There are 9 hidden switches. A switch that is on adds its own fixed numbers to the row, and there is some noise. The rows also spread widely along 11 directions, which tell nothing about the answers.
In the rows, zero is written as 128.
Known rows, each followed by its switches (1 for on, 0 for off):
[135  97 130 175 134  93  90  91 117  81 115 105 171 178 112 146 128 102
 145 228  78 131 153 127 157  97 172 124 159 146]
0 1 1 1 1 0 1 0 1
[126 109 124 150 127 168 110 136 137 106 163  70 138 163  99 147 161 104
 113 184  44 106 143 167 117 124 149 131 129 104]
0 1 0 0 1 0 0 1 1
[146 140 122 140 113 116 137 129 141 136 156  93 147 157 113 122 124 126
 104 190 118 119 125 138 150  95 139 135 147 128]
0 0 1 1 1 0 0 0 1
[113 149 146 107 133 158 141 137 142 125 139 160 158 149 155 106 104 132
 148 145 147 185  84  69 154 143 137  83 182 115]
1 0 0 1 0 0 0 1 1
[129 131 133 134 141 174  77 135 124 114 118 152 157 111 174 111 160 109
 147 176 107 135 124 109 162 123 166  90 132 141]
1 1 0 0 1 0 0 1 0
[106 141 126 141 134 104 130 128 172 148 164  88 157 104  53  62 186 190
 111 173 127  80 122 173 117 160 149 143 131 139]
1 1 0 1 1 0 0 0 1
[140 142 126 174 145 161 117 123 127 109 114 147 144 176 160 154 116  88
 176 176 121 158 124 121 148 132 141  79 147 119]
0 1 0 0 0 1 0 1 0
[142 135 164 150 136 122 107  93 150  73 121 103 151 154  89 140 138  79
 136 160 125 109 131 108 150 117 170  97 169 150]
1 0 0 1 1 1 1 0 1
[177 135 158 134 118 199 134 113 163 105 133 146 117 179 118 162 132  79
  97  80 160 122 118 118 162 130 151 102 165 120]
0 0 1 0 1 0 0 0 1
[ 67 159 134  97 160  72 137 124 161 123  92  99 160 102 111 115 122 128
 172 124 163 115 120 122 130 132 136  87 182 201]
0 0 1 1 1 0 0 1 0
[ 85  99 126 112 133 102  78 138 121 108 108 107 155 121 159 143 136 137
 158 193  52 145 139 117 149 101 166 121 163 156]
1 1 1 1 1 0 0 0 1
[133 139 153 155 121 103 135  97 153  77 133  67 154 155  93 176 115  69
 137 172 126 141 110 112 150 116 151  98 177 176]
1 0 1 1 1 1 0 1 1
[ 97 122 109 136 133  93 120 141 148 160 120 125 149 141 109 107 148 182
 142 169 126 113 136 161 136 139 143 122 160 140]
0 1 1 1 1 0 1 1 0
[127 162 157 146 105 122 140 108 146  78 107  86 108 125 101 181 136  90
 150 130 155 137 121  86 159 138 137 104 166 146]
0 1 0 1 1 0 1 1 0
[143 111 160 187 101 132 129  74 129  66 123 121 129 154 115 189 121  91
 148 176 148 198 102  80 177 152 163  95 162 150]
0 1 1 1 1 0 1 0 1
[101 150 145 146 121 109 158 110 148 107 164  89 157 120  96 110 123 131
 137 195 150 170  80 102 140 158 141 100 159 158]
1 0 1 1 1 0 0 0 1
[152 124 147 138 137 158 127 104 149  93 139 111 149 157 116 141 127  75
 115 134 138 128 114 119 140 125 154  96 146 159]
0 0 0 1 0 0 0 0 1
[115 151 137 166 114 104 123 116 119  92 102 107 104 129 104 177 145 110
 179 155 112 124 164 124 145 138 126 144 140 115]
0 0 0 1 1 0 0 1 0
[112 187 115 198 100  90 150 123 148 143 135  71  98 111 112 167 156 143
 195 218 157 126 119 165 151 164 124 122 125 147]
0 1 1 1 1 1 0 1 1
[128  76 133 180 139 170 103 111 130 107 157 143 158 152 126 132 149 121
 125 182  95 176 115 131 135 157 167  92 125 128]
0 1 0 0 1 1 0 0 0
[118 120 106 151 125 148 126 152 127 137 159  70 110 168 141 165 137 115
 150 193  74 128 116 177 110 136 137 111 120 130]
0 0 0 1 0 0 1 1 1
[ 60 138 136 129 158 140 119 140 148 121 114 123 130 116 122 129 163 146
 202 142 106 129 125 142 112 183 141  98 149 139]
0 1 0 1 0 0 0 1 1
[ 83 135 164 137 115 120 118 125 131 104 148 104 146  81  64  92 189 147
 133 177 117 117 138 114 141 163 145 125 147 126]
0 0 1 0 1 0 1 1 0
[123 101 137 199 103 151 114 101 129 112 165  98 102 107 117 168 181 120
 149 193 135 154  99 164 139 194 172 102  91 181]
0 0 1 1 1 0 1 0 1
[104 144 140 124 160 140 111 135 141 113 123 137 168 141 119  85 146 118
 152 164 115 107 133 132 129 125 155  96 165 136]
1 0 1 1 1 0 0 0 0
[131 126 122 127 127 128 147 124 155 122 141 103 138 172 136 157  88 115
 125 137 133 167  87 127 138 129 139  98 169 154]
1 0 1 0 1 0 0 0 1
[118  80 153 142 164 165  96  95 150  93 125 162 159 128  85 109 175 116
 119 100 126 118 137 141 121 170 175 101 130 159]
0 0 0 0 1 0 0 0 0

New rows. What belongs after each?
[145 124 115 139 156 213 130 148 142 140 153 153 158 205 197 124  96 105
 138 169 114 178  69 132 134 136 152  56 158 126]
1 1 1 0 0 0 0 0 1
[116 120 140 161 105 126 123 110 124 108 122 114  99 117 146 188 136 118
 173 162 144 171 102 121 154 169 151 100 131 170]
0 0 1 1 0 0 1 0 1
[134 128 110 118 132  75 137 118 156 140 116 104 147 129 127 133 100 143
 121 122 166 133 105 133 136 119 137 117 143 193]
1 0 0 1 0 0 0 0 0
[ 92 145 126 124 142 141 150 142 138 139 142 140 146 171 139 119 104 143
 167 161 119 172 107 107 130 146 125 101 176  96]
0 0 0 1 1 0 0 1 1
[116 141 155 132 165 117 105  96 138  68 104  88 160 118 100 121 142  62
 147 150 136  94 132 120 125 127 160  78 140 197]
0 0 0 0 0 0 1 0 0
[140 139 143 143 151 162 107 112 171 117 103 146 150 140 131 127 155 110
 150 113 169 106 110 147 152 159 166  79 150 185]
1 1 1 0 0 0 0 1 1
[137  94 111 176 136 103  93 107 129 114 101 122 138 163 142 179 133 106
 161 169 119 128 131 172 141 135 173 104 131 194]
1 0 1 1 1 0 1 1 0
[115  89 106 151 145  89  94 105 104 117 115 135 161 153 175 150  94 124
 164 207  89 177 132 125 147 104 156 118 132 159]
0 0 0 0 1 0 0 0 1
[ 79  94 103 114 113  81 122 153 133 171 128 134 135 114 147 119 120 227
 142 160 115 181 100 131 138 156 134 125 151 139]
1 1 1 0 0 0 1 0 0
[105 130 118 147 145  98 145 118 135 112 135  95 156 156 103 132 109 120
 143 175 115 142 122 142 119 131 133 111 152 148]
0 0 1 0 1 0 0 0 0
[ 85 154 139 141 137 133 117 139 124 133 135 140 151 110 131  91 163 147
 179 202 121 132 130 122 146 154 142 109 144 123]
0 0 1 1 0 0 0 1 1
[111 141 136 104 135 149  94 149 125 106 111 117 149 140 174 139 129 102
 161 170  75 135 131  96 154  97 149 102 168 126]
1 1 0 1 0 0 0 1 1
[101  92 130 130 132 164 110 147 115 110 152 118 155 167 134 141 137 108
 127 183  48 156 138 127 128 117 149 110 158 108]
0 0 1 1 1 0 0 1 0
[118 133 135 180 148 132 112 112 106  77 123 118 157 175 113 141 133  74
 175 209  79 135 158 124 130 122 145 114 144 111]
0 0 0 1 1 0 0 1 0
[ 92 179 135 113 141 146 124 151 146 125 143  90 149 115 140  90 144 126
 155 196 109 122 103 121 137 128 139  90 161 131]
1 1 1 0 1 0 0 0 1
[126 161 125 135 122 125 126 151 138 109 115  62 114 151 115 171 143  87
 150 154  90  77 152 167 125 108 129 129 146 139]
1 0 1 1 0 0 0 1 0
[115 142 139 115 152 142 121 116 165 110 114  91 130 132 126 139 134 102
 146 120 149 116  99 132 130 139 155  73 154 181]
0 1 0 0 1 0 1 0 1
[ 61 189 125 113 128  81 143 150 144 131 119  57 110  95 106 135 143 139
 192 166 114  99 138 140 118 140 112 129 153 135]
0 0 0 1 1 0 0 1 1
[139 169 125 142 129  80 140 101 152 102 108  68 131 122 119 157 109  89
 146 145 169 117 114 128 140 114 138 107 141 200]
1 0 0 1 1 0 0 0 0
[129 138 132 179 142 139 122 121 102  82 135 111 154 186 112 136 124  80
 162 221  66 128 158 135 128 117 136 121 141  91]
0 0 1 0 0 0 0 0 0
[107 143 123 159 140 100 121 117 141 106  85 115 109 133 108 163 143 129
 190 130 129 113 152 150 127 154 131 127 136 146]
0 1 0 1 0 0 0 0 0
[ 99 168 143 122 137 134 145 136 158 125 137  96 140 130 100 117 147 117
 151 147 140 104 120 135 132 142 134 101 168 141]
0 0 1 1 1 0 0 1 1
[129 102 144 135 125 168 131 133 156 107 162  86 142 185 100 171 132  82
 105 141  81 133 118 143 127 123 153  96 173 129]
0 0 1 1 1 1 0 1 1
[145 116 124 135 132 162 111 139 139 151 138 169 159 143 138  89 150 155
 106 149 138 129 124 133 155 131 149 110 139 122]
0 1 1 0 0 0 0 0 0
[127  98 132 152 139 142 113 106 146  90 122 101 149 140 124 170 137  84
 131 140 119 152 113 127 134 137 163  87 141 186]
0 1 0 1 1 0 0 1 0
[149 113 152 160 139 120 115  79 151  82 116 126 150 157 106 164 120  79
 138 131 148 143 122 112 157 125 165  96 156 174]
0 0 0 1 1 1 0 0 1
[142 139 132 172 134 113 137  91 155 105 128 102 140 128  82 141 145 103
 130 134 172 113 124 149 134 155 142 114 124 176]
0 0 0 0 1 0 0 1 0
[118 130 127 146 149 107 106 115 139 119 124 120 148 147  85 107 152 138
 145 162  99  78 169 166 125 129 147 148 133 120]
0 0 0 0 1 0 0 0 1
[ 80 123 132 118 137  71 117 115 152 108 106  68 147  95  99 135 147 137
 144 151 135 116 122 134 132 132 154 100 159 208]
0 1 1 1 1 0 1 0 0
[101 119 176 121 160 137 100 103 153  71  95 151 170 148  86 118 144 105
 159 122 106 123 150  83 147 133 161  99 196 120]
0 1 0 1 0 1 0 0 1
[124 166 137 169 116 108 119 111 127 107 112 106 122 129 132 146 141 115
 181 209 142 132 126 116 170 129 147 107 152 142]
0 1 1 1 1 0 1 0 1
[116 132 106 110 110 100 143 161 138 148 141  85 124 148 126 146 110 154
 121 148  93 135 123 139 125 112 114 143 153 118]
1 0 0 1 0 0 0 1 0
[ 67 152 140 158 120  98 148 131 124 115 161  92 133 129  94 109 136 163
 181 229 104 167 105 118 125 176 132 115 159 108]
1 0 1 1 1 0 1 0 1
[107  56 119 116 112  55  92 106 127 115 133  87 157 113 127 152 118 158
 109 175  87 166 114 119 147 110 172 135 142 196]
1 0 0 1 1 0 1 0 1
[124 120 134 130 112 133 119 127 130 121 153 109 131 131 112 126 140 136
 112 163  95 133 134 121 143 123 139 142 137 105]
0 0 0 0 1 0 0 0 1
[124  77 127 153 119  76  86  99 127 112  87 145 144 133 117 170 141 139
 152 148 111 128 167 139 165 125 162 151 141 172]
0 0 1 1 0 0 0 1 1
[ 88 115 133 131 120  98 120 124 133  97 129  64 116 125 107 169 131 133
 150 171  81 143 125 129 127 138 141 124 148 141]
0 1 0 0 1 0 1 0 1
[117 133 114  88 149 136 106 156 155 180 122 170 159 149 148  78 137 171
 128 124 127  96 142 140 147 103 145 123 165 114]
0 0 0 1 1 0 0 1 1
[154 121 120 138 138 146 118 120 148 124 136 115 154 179 128 133 122 110
 113 159 110 120 126 140 143 101 153 113 152 130]
0 1 0 1 1 0 0 0 1
[114 100 129 109 147 136 103 132 147 137 127 153 159 118 133  96 145 154
 121 120 129 131 117 131 129 143 159 109 138 161]
1 0 0 1 0 0 0 0 0
